The rows are grouped in 3 ways, from coarse to fine. Each group lies inside one group of the grouping before and may be the whole of it. The rows also spread widely along 11 directions, which tell nothing about the answers.
Known rows, each followed by its group in each grouping:
[-11  -5  26  14  -5 -14  -3  17 -19  -5 -12 -18  -4 -10 -32 -15   4   1
  -2  -6 -27 -13  -7  13  -2   9  12 -14  10  18] | q_349 bop kovur
[ -7 -13  28   4   2 -11  -1  12  15   4 -21 -19   8 -31 -17  -2  -8 -12
  20   0  -5 -20 -33  -9  23   6   5  15  27  33] | q_349 Zage pubup
[ -3   6   7  -3   9   0 -11   1  25  -3   5  11  11 -12  -4 -20  25  -4
  -5   2  10   1  -4 -11  15  -4 -13  14   9  14] | q_349 bavu lavag
[ 16   3   0  -1   4 -11   1  15  11   2   2 -24 -12  -9  -3  -4  13   0
 -13 -11 -13  -9 -30  19  -5  -2  19   7   3   7] | q_57 Kibom Foruv
[-11   4 -12   0 -10   0  12  -2 -14 -14   3  25 -16  12  17  12 -22   5
  -2 -31   9  15   9  18  -7  -6  18   2  -3 -13] | q_349 Zage bos
[  7   8   1   0  12  -9  -6  18 -18   7  21  16 -17  20  11 -17   9   0
 -14 -28   0  20   1   2  -1  -2 -10  -1  10 -16] | q_349 bop Fekop
[  5   8  12   0  14 -12   7  10   8  -3  -5  -6  -4   1  -2  -4  16  -4
   3  -5  -9 -20 -23  -5  -7   8  14  20   4  19] | q_349 peg Zudim
[-35   5   2  16 -30   5 -27  -2 -14  -8  -2  38 -10 -26 -25   7 -38 -18
  -6   2  22   9  43  22  12   1 -13  -6 -14  -1] | q_349 peg pifo
[ -7   5   8   0  12  16  21  -2  -3 -21  28 -18  14 -19  -3 -22 -11 -20
   2  23  -1 -14  28   3 -12   6  13   7 -26  22] | q_349 Zage gamo
[ -3 -12  -1  -6  -3  -4   8 -10  -7 -24  10   5  -1  -1   8 -22   5   3
  -6 -19 -13  19   6  11   3   1  15   1  -5   4] | q_57 mumo tal
[ 32   1  18  -8  18  -9   0  34  16  21  13 -15 -17   7  21 -20  27   5
   1 -27 -11   7 -28   6   2  -8  -9   4  21  -1] | q_349 bavu Fava
[ -8  -8   7  17   0  -3   4  20 -20   0   3   4 -11  -6 -21   7 -15  -1
 -10  -4 -10  -9   3  26 -14  13  14  -5 -14  14] | q_57 mumo Sufe
[  0  16  -2 -17 -17  27   6 -15  36 -17  11 -20   4 -28  12  -6 -17 -13
   8  10  19  -4  15  18   2 -30   7  -5  -5  -3] | q_349 bop Mavi
[-20  25  -1  -2  -5  15  -1 -16  11 -16  10 -11  15 -14 -15 -16 -11 -12
  -4  26  16 -21  15 -11  -1 -17   3  -3   4   2] | q_349 bop kovur
[ -5  10  13  -7 -17  -3   2 -15   8 -37  -5 -39   3 -26 -15 -24  14 -10
   0   3 -25 -12  10  28  -4  -5  31  -4 -15  21] | q_349 bop Mavi
[-20   3   2  -8   2   8   7 -24  18 -22   3   8  20 -11   4 -21  -3  -7
   8   8  12  -5   3 -29  17  -9   1  12  16   7] | q_349 peg Zudim
[  8  -4  22   1  18   3   4  25   6  11   9   0  -2  -2   0 -10   8  -3
   6  -5  -2  -6 -12  -3  -3   5  -8   7   7  15] | q_349 bop Fekop
[ -6   0  12   5  -5  12 -12  17  31  20 -14  11  -2 -11  -5   5   4  14
  -1  -7  17   1 -21   4  12 -20 -12 -11  36   1] | q_349 Zage pubup
[  7 -12   2   1  -7   6  10  16  -9  -8  12   2 -18  -3   7  -1 -11   2
  -6 -20 -11  13  13  42 -16   1  15 -10 -20   2] | q_57 mumo Sufe
[ -1  20   1  -8 -12  12   6  -4  -4 -26  15   8 -17   2  16  -5  -9  -9
   1 -11   2   0  35  35 -27  -4  19   7 -33   0] | q_349 Zage pubup
[ -5  -5  -6   6   2  -7 -11   2  -7  -2  15   7   5 -19 -15 -15  10 -12
 -24  -9   4  24  11  17  18   3  -9   0  -7   7] | q_349 bop Fekop
[ -6 -12  -4   0   1  10   3  -2   5  -8  14   9   5  -6   1 -21   4   7
 -15  -7   1  21   8   7   8  -9  -2 -13   6  -2] | q_57 mumo Sufe
[-12  21  -6   7  -7   1  -5   2 -12 -11  15   2  -7  -6 -13  -3 -10 -11
 -16   4   4  -8  27  24 -15  -3   9   0 -25   0] | q_349 bavu Fava
[ -3 -11   6   5   8  15   8   9  25   6   0   9  12 -21  -7   8   2   3
  -1   1  14   1 -11  10   6  -5  -3   2   3  17] | q_349 bop Fekop
[  1  30 -10  -8 -13  -5 -10  -2  -4 -10   8   9 -24   0  11  13 -20 -19
  -3 -18  19  -1  10  24  -8  -8   9  18 -16 -10] | q_349 bop Mavi
[-12  -9  18  -2  -2  15  -3   2   7  -4  16   4  10 -28   0 -25 -21 -19
  11   8  12  10  25  -4  20  -3 -16   2   3  11] | q_349 Zage gamo
[-25  14  -6   4 -24  10 -14  -4 -13 -18  11  34 -13   0  -4  -6 -19  -2
 -11 -10  13  14  46  25  -7 -11  -1 -13 -19 -16] | q_349 bavu lavag
[-18  18  -3  10  14  -5  -2   4 -37  -3  32   0   2  12 -15 -28 -12 -14
 -19  10   1  -4  20 -19  -6   4  -3  -7   4 -10] | q_349 bop Fekop
[-10   4   7   9  11 -10   9  13 -35  -7  12  11 -10  16  -2 -11 -11  -3
  -3 -14  -9  -2   7  -4 -12  14  12   3   0   1] | q_349 Zage bos
[-12  -4   9  -1 -16  -5   5   0  -3 -15 -14   6 -11 -10   6   9 -26  -4
  16 -22   0   0  -3  12   6  -1  17   7   5   6] | q_349 Zage bos

New rows. What belongs after each?
[ -7  -6  12   1  22  10  16   5  -6  -6  22   9  14   6   0 -26   9   0
  -1   3  -3   2  10 -15  -5   6  -3   0   2  10] | q_349 bop Fekop
[  6  19   1   7  18 -19  -4  13  -2   5   5 -32  -1  11 -16 -29  44   7
 -30  -4 -19 -11 -32  -7  -4  -5  13  -5  29   3] | q_349 Zage pubup
[  4 -11  16  -3   1  12   4   7  19  -6  15 -16  10 -28  -4 -27  13  -6
   0   5  -9   8  14  18   8  -5  -4  -8  -7  17] | q_349 bavu Fava
[  1   6  -5   6  18   3   8   7   0   2  26 -10   8   3  -5 -29  20   0
 -23   8  -1   5   0 -11  -1  -7  -3 -11  14  -4] | q_349 peg pifo
[  3 -10  21   4   4   7   0  23  -4   3  12   4  -7   1   0 -27  16   7
  -6 -14 -15  17  13  18  -5   0  -4 -18   6   5] | q_349 Zage pubup
[ -3   4   9   5  -7  10  -7  15   7  -3  13   2  -4 -16 -11 -14   5  -3
 -11   2  -1   4  24  28  -5  -6  -3 -12 -14   6] | q_349 bavu lavag
[ 10 -19  17  13   2   2   5  39   2  23  -5   3 -15 -13  -7  17  -5   6
   0 -22  -4   7 -18  36  -2   2   0 -10   3  12] | q_349 bop Fekop
[-11  -7   6   6   1  -4  -2   0 -13 -12  11   5   7 -23 -16 -11  -8 -20
  -5  -1   0   7  18  14  10  12   0   8 -17  18] | q_349 bop Fekop
[ -7 -20   0  -2  -9 -13  12  -2  -1 -16 -13  21  -5 -15  11  21 -19  -3
  18 -36   2  11 -10  21  13   8  16  24 -12  16] | q_349 bavu Fava
[-13 -10  -1  10  13 -13  -3   1  -5   2   2  -2  17 -14 -22 -17  12  -4
 -16  -4   0   7 -20 -16  26   2  -5   2  24  11] | q_349 bop Fekop
[-20 -11   8  -4 -24  -2  -7 -13  12 -16 -24  26  -7 -16   2  14 -25   2
  17 -20   9   2 -10   7  16  -5  10  12   9   8] | q_57 mumo tal
[ -4   1  26   3  13   1  -5  18  -1   5   4  15  -2   2  -7 -14   6  -3
   6  -3  -1  -7  -2  -9  -1   9 -11   8   7  15] | q_349 bop Fekop
[  9  -1  13   1   8   8  20  25 -11   5  19 -18 -13   6  10  -7 -16  -1
   6 -11 -11  -5  -2  13 -17  -6  11 -15   4  -6] | q_349 bop Fekop
[ -9   3   1   9   6  -7  11   9 -23  -3  13 -14   3 -15 -18   2 -28 -22
  -1   4   1 -14   2   6  -2   9  11   7 -10  14] | q_349 bop kovur
[-10   5  25  12   3  -9   0  24 -12   5 -16   6 -16  17 -12   4   3  14
   5 -17 -14 -21 -25  -2 -14   3  11  -5  20   5] | q_349 bop Fekop
[ 12  17   2  -3  11  -6  -6  11  10   6  10 -15  -6   2  -1 -18  23  -1
 -16  -8  -1   0 -16   2   1 -12  -1   0  17  -2] | q_349 bop Mavi
[-19  -6  11   4  -1  -4   7 -12  12 -21 -15 -14  20 -26 -24  -7   7  -4
   3   8  -7 -18 -16  -6  13   1  17   8   7  29] | q_349 bop Fekop
[-15   8   4  15  13   7 -11  15 -10   9  21  12   4  -2 -27 -17  -4  -4
 -24  22   6 -12  12  -9  -8   7  -9  -6   1   3] | q_57 Kibom Foruv
[-22   9   3 -10  -7  24  12 -26  21 -31  14  -7  22  -8   2 -34   5   6
   1  17   1  -5  25 -12  -1 -23   8 -15   4  -1] | q_349 bavu Fava
[  7  -1  23 -16  -5   4 -22   7  16  -8   5  36 -16  -2  19 -21   8  -5
  11 -21   3  15  14   7   4   5 -16  22  -5   6] | q_57 Kibom Foruv
[  1 -15  -8  13  13 -19   1  20 -23   9  12   3  -4  -9 -16   2 -13 -10
 -19 -15  -5   8 -17  10   9  18   6  10   0   8] | q_57 Kibom Foruv
[ -3  15  11   1  -8  26 -18  13  22   3  18  20  -4 -18  -7 -13   6  -4
 -10  13  17   4  41  30 -10 -11 -20  -8 -23   3] | q_349 bavu Fava
[-25  21  -4  11  -6 -18 -19 -15   4 -17 -17  -3   9 -15 -34  -7  21  -7
 -21   7   2 -18 -11  -2   9   1  14  13   8  19] | q_349 Zage pubup
[  2  23   5  -4   1   0  -4  -5   8 -23  10 -20   1  -3 -11 -30  40   0
 -23   5 -16  -8   9  17 -16  -7  16  -4 -14   9] | q_349 bop Fekop
[-20  -7   4  -4  -8   0   3 -19 -13 -33  13  -6  10 -11  -8 -36 -12  -9
  -3   2 -16   3  20  -5   8   1  15  -4  -2   4] | q_57 Kibom Foruv
[-14   3   8   6  -1   0   1   2  16  -4  -9   2   8 -19 -14   6  -4  -2
   5   5   7 -18 -10   1   5  -2   6  11   2  19] | q_349 bavu Fava
[ 11  10  10  -1   1 -13 -14  22  11  11   5 -17 -12 -14  -4 -13   9 -11
  -4  -9  -1  -4 -15   8  12  -7  -6   5  13   5] | q_349 bavu lavag
[  3   9  -7   4  13   6   8   4  -1  -1  27 -24  10  -8 -11 -25  14  -5
 -26  10  -3   2   4   7  -3 -10   4 -15   1  -1] | q_349 bop Fekop
[ -9   6   3   1  13  11   9   1  29   2   3  -3  17  -6  -5  -9  14  10
  -4  12  10 -15 -16 -17   1 -14   1   0  18   9] | q_349 bavu Fava
[  8 -26  11   2   9  -2  -9  16   5   3  13  11   3 -22  -7 -23  18  -5
 -12 -12  -6  29   6  19  19  11 -14   3  -5  21] | q_57 mumo Sufe
[  8   3 -10  12  15  -1  18  15   2   6  17 -34   6 -16 -18  -6   9  -8
 -24  12  -7 -12 -12  16  -8  -2  18  -8  -4  11] | q_349 peg Zudim
[-11 -17   3   5  29  13  38 -10   5 -24  27 -19  40 -22 -13 -32  11 -10
  -3  30 -10  -8  10 -19   2  13  13   5 -11  34] | q_349 peg pifo
[ -6   7  25   3 -12  -5 -25  19  -3   4  -7  22 -21  -6  -6  -8  -3  -7
   5 -17   2   4  12  18   2   3 -11   5   4   6] | q_349 Zage pubup
[  4 -10  19   5  20   5   0  24  20  20  17 -22  17 -20 -13 -33  14  -3
  -3  14  -1  -2 -17 -20  23  -8 -20 -12  34  12] | q_349 bavu lavag
[-18   7  -3   3   1   7  -8  -4   2  -9   8  31   3   4  -7  -9  -1   4
 -15   1  11   1  10  -5  -3   0  -1   5   0  -2] | q_57 Kibom Foruv
[  3   6  -9  -2  10  -6   7   3  10   3  11  -6   4 -10   5   3  -8 -10
  -1  -5  13  -5 -17  -5  10  -7   2  18   6   4] | q_349 bavu Fava
[-13 -25  -3  16  -1  15  17  15  -8  11  16  -5  12 -34 -14   8 -44 -13
  -2   4  13  13  11  21  14  -2  -1 -18   2   8] | q_349 Zage pubup
[  3  19   1 -14 -15  13  -4  -2   8 -15  21   8 -16  -2  23 -14 -12  -9
   3 -12   9   9  34  25 -10 -17  -1   0 -19 -15] | q_349 bavu Fava
[ -4   5   8   1   6 -18 -27  -1  -7  -5  15 -10   6 -27 -24 -35   3 -33
 -13  13   0  -2   7 -10  26  13 -13  20  -1  21] | q_57 mumo Sufe
[ -9  16  17   2 -11  -1 -31   5  21   3 -11   1  -2 -22 -22 -12  14  -7
  -7   5   8  -6  -1   8  14 -10 -13  -1  14  10] | q_349 bop Mavi
[  1   7  16   9   7   4 -13  20   1   3  13  17  -7  -4 -13 -21  22  -5
 -14   4  -1   4  20  13  -8   9 -14   0 -11  11] | q_349 peg pifo
[ -3 -10  -7  12   4 -11  14   9 -15  -7   4   8  -7   4  -4  -1  12   9
 -18 -24 -13  15  -6  21  -5   6  16  -4  -5   3] | q_349 peg pifo
[-22 -12  -4 -11   3   3  10 -33  10 -34   6  16  25 -21   4 -14 -17 -17
  11   6  13   2   8 -22  23   6   6  29  -5  22] | q_57 mumo Sufe
[ -4  20   6  -8  -7  13   1  -3  23  -8   1 -13  -4  -4   8 -13  -1   3
   2   2   7 -10  -2  -1  -3 -23   8  -7  19  -7] | q_349 Zage bos
[-12   0   3  12   7   3  -6  20   1  24   1  17  -3   0  -7   8 -18   3
  -5  -7  22   0 -16 -10  10  -9 -13  -5  33  -6] | q_349 Zage pubup
[  3  -8  20  -1  -4  15  17  17 -10  -7  23 -17 -10  -7   9 -26 -20  -7
  10  -2 -16   5  25  16 -10  -5   4 -22  -3  -4] | q_349 peg pifo
[  0 -31  -4   3 -12   0  17   6   1  -5  -4   2  -5 -26   4  21 -32  -2
   7 -23   1  15 -11  36  10   1  19   2  -9  13] | q_57 mumo tal
[ -9  -1  19  -4 -17  17 -11   4  22  -8  -8  28  -8 -21   6   2  -8  -3
  13 -11  15   9  23  26   3  -5  -7   7 -12  15] | q_349 Zage gamo
[-24   3   3  11   2 -11  -8  -4  -2  -7  -4  11  14 -31 -27   9 -20 -24
   4  14  16 -20   3  -7  16  15   0  29 -12  30] | q_349 bavu Fava
[ -4   9   8  -4  -2  15  -6   1  24  -5   6  -5   4 -19  -9 -10  -4  -7
  -2  18   7 -18   2   3  -3  -7   3   5  -1  11] | q_57 Kibom Foruv
[-15  10  -2  -3 -12   5  -9  -7   2 -11  10  17  -4  -3   5 -13 -10  -3
  -4 -10  12  10  21   6   6 -14  -5  -3   1 -12] | q_349 bavu Fava
[ -7  -3 -10  -7  -1   3  16 -13  -6 -23  10  14  -3  12  17  -7  -7   8
  -3 -18   0  10   2   3  -7  -5  20   4  -3  -7] | q_57 mumo tal
[ -5 -12 -16  23   8   7   1  30 -19  26  23  19  -5 -10 -20  16 -30  -2
 -30  -2  15  13   6  27  -4   6  -6 -14  -7  -7] | q_57 Kibom Foruv
[ -5   2   5  -9   0  -3   5  -9  10 -15   9 -11   8 -18   4 -18  -4 -14
   8  -1   1  -4   1  -5  13  -5   5  14   1  11] | q_349 bavu Fava
[  3   1   0  -6  11 -24  -6  -5 -17 -15  13  10  -5   1   5 -19   6 -17
  -5 -18  -4   8  -4  -5   9  19   6  34 -10  14] | q_57 mumo tal
[  3  15   1  -3 -12   2 -13   5   8 -10   2   7 -20   4   1  -9  13   7
 -17 -13  -6   0   5  27 -15  -9  11  -4  -7  -7] | q_57 Kibom Foruv
[-10   2   4  15  13   6   2  15  -6   6  17   7   7 -19 -23  -4  -9 -17
 -10  19   8 -10  16   5  -4  13  -4   4 -14  18] | q_349 peg Zudim
[  0  -8  10   3  -8 -23  -7  11  -4   3 -13  -6 -13 -22  -5   5 -17 -19
  11 -22  -3  -1 -21   9  22   6   5  15  12  12] | q_349 peg Zudim
[ -5   6  -4   4  24 -14 -13   2   2   3  10  17  10 -11 -15  -7   7 -20
 -14   9  18  -8 -13 -20  15  17 -11  37  -1  23] | q_57 mumo Sufe
[-12  16   6   9   9 -24  -3  -1 -12 -16  -9   2  -2   9 -18 -12  27   0
 -12  -5 -15 -19 -17 -11  -7  14  17  19   4  16] | q_349 peg pifo
[  3 -12   2   6 -12  13   5  16  19  10   1  -9  -5 -29  -6   5  -9   0
  -6  -6   3  10   0  36   7 -15   2 -20   3   3] | q_349 peg Zudim
[ -7   4   7  -5  -8   6  -5   0   4  -2  14 -27   0 -14  -2 -27 -26 -12
   1  11   2  -8  -2 -13  15 -21  -2 -16  29 -11] | q_57 mumo Sufe
[  7   3   7   0   9 -24  -4  13  -9  -3  -9  18 -22  16   6   5  13   4
  -1 -31  -8  -4 -30   5  -8  15  14  29   1  11] | q_57 mumo tal
[ -2  16  -8  -1   3   5 -15   6  -4   8  25  23 -12   5   5  -8 -16 -10
 -15  -1  24   9  14  -1  -1  -7 -15   6   0 -15] | q_57 mumo tal
[ -5 -21  10  10  -9 -21  -8  15 -24   0  -2   9 -13 -27 -12   2 -23 -23
   4 -26  -7  18   7  29  21  19   0  11 -12  17] | q_349 peg Zudim
[ 24  12  17  -3  12  -8  -6  34   5   5   8  14 -27  17  14  -9  35   6
  -5 -28 -12   2  -3  27 -23   7   0  13 -14   8] | q_349 bavu lavag
[ -6  13  -5   4   6  -9  -2  14 -22   6  17  27 -17  19  10   3 -19  -6
  -5 -22  12   5   7   1  -7   2  -4  11  -2 -14] | q_349 bavu Fava
[  2   2  -3  -2   8   1  14   1  -5 -10  19 -14   3  -3   3 -14   0  -6
  -8  -7  -4   4   0   6  -2  -6  11  -2  -1  -1] | q_349 bop Fekop
[ -6   6  -2  -6  -5   0   8  -8  -5 -24  12  11  -7   1  13 -13  -4  -7
   1 -13   0   9  17   9  -3  -2   9   8 -10  -2] | q_349 peg pifo
[-17  -1   4  -1 -11  20   5  -8   7 -11  12  -9  14 -19  -9 -22 -14  -3
  -2   9   6   6  19   1  10 -20  -3 -24  12  -4] | q_349 bop kovur
[  4  14   8  -6  -8  -2 -17   3  23  -1  -2 -13  -2 -28 -11  -7   6 -17
  -1   1  10  -6  -5  15  12 -10  -6  11   1  13] | q_349 bop kovur
[  7   7  14   1  22   9  -7  17   7   9  30 -10   7  -8  -5 -44  24  -9
 -16  13   1   8  14  -8   5  -2 -18  -5   8   8] | q_349 Zage gamo
[ -4 -19   4  12   1   1   6  19   4  18   4 -24   7 -40 -14   4 -30 -16
   0   2   9   4 -16  10  28  -5  -2  -6  17  14] | q_349 Zage gamo
[-13   2  -6  14   8  -8  -5   2  -5  -3   7 -14  12 -12 -35 -17  12   0
 -31  14  -9 -11 -13  -4   4   4  11  -6   8  10] | q_57 Kibom Foruv
[ -2  23  -3   4   2   7 -15  21   2  18  21  24 -15  -1   3   9 -26 -15
  -5   0  33  -3  13   4  -3  -9 -20   8  -2 -13] | q_349 bavu lavag
[ -8  13   5   1  14  -6  -1   0   4  -1   4  -3   7   4  -5 -13   7  -3
  -4   2   6 -13 -21 -27   7  -5  -1  10  25   2] | q_349 bop Fekop
[-15   1  -3  -3  -6 -14  -5 -12  -8 -17   5  11   3 -21  -1  -1 -24 -25
   8  -9  11   3   9  -1  21   6   1  28 -11  11] | q_349 bavu Fava
[-18 -10   8   7   9   9   7   7  -1  11  11  -3  16 -13  -7 -15 -30  -7
   7   8  15  -1  -6 -28  22  -9 -12 -10  38  -1] | q_349 Zage pubup
[ 19   3  15  -3  21   8   2  33   9  18  22  16 -14  20  20 -20  23  14
  -4 -19  -1  12  -1   5 -13  -6 -17  -4   9  -8] | q_349 bavu Fava
[ -5 -25 -10   8   1  25   8  12   0  13  35  -1  12 -27  -6 -15 -31  -7
 -18   9  15  30  25  17  17 -13 -16 -32   5  -8] | q_57 mumo Sufe
[ -9  -2  37  13   1  -1 -12  30  -2   9  -6   5  -7 -11 -21 -11   0  -1
  11   3 -12 -18   4   7  -4  10  -8  -4   4  20] | q_349 bavu Fava
[  0 -26   5   6  -6   5   3  15   9   9   6 -14   3 -37 -11  -2 -27  -8
  -1  -2   0   9 -10  18  21  -4   1 -11  11   8] | q_57 Kibom Foruv
[  3   3   9  -4  -9  -1 -17  14 -15  -5  15  28 -27   2  10 -12 -13 -12
  -3 -22   2  18  29  27  -5   6  -8   7 -19  -4] | q_57 mumo Sufe
[-14  -3  -5 -12   5  10  19 -29  17 -27  10  -6  23  -6  10 -22  -7   0
   7   9   6  -5  -7 -28  10 -12  15   9  14   6] | q_57 mumo tal
[ -1   0  23   1  10  -4   1  15  -4   1   8  -2  -5   2   1 -24   0  -6
  10  -3  -9  -6  -6 -19   5   4  -5   4  20   5] | q_349 peg pifo
[ -8   5  27   3  -7   8 -32  22  13  13  -5  30 -15  -3 -12 -13   0   4
  -1  -1   7  -3   5   0   2  -2 -22  -2  17   1] | q_57 Kibom Foruv
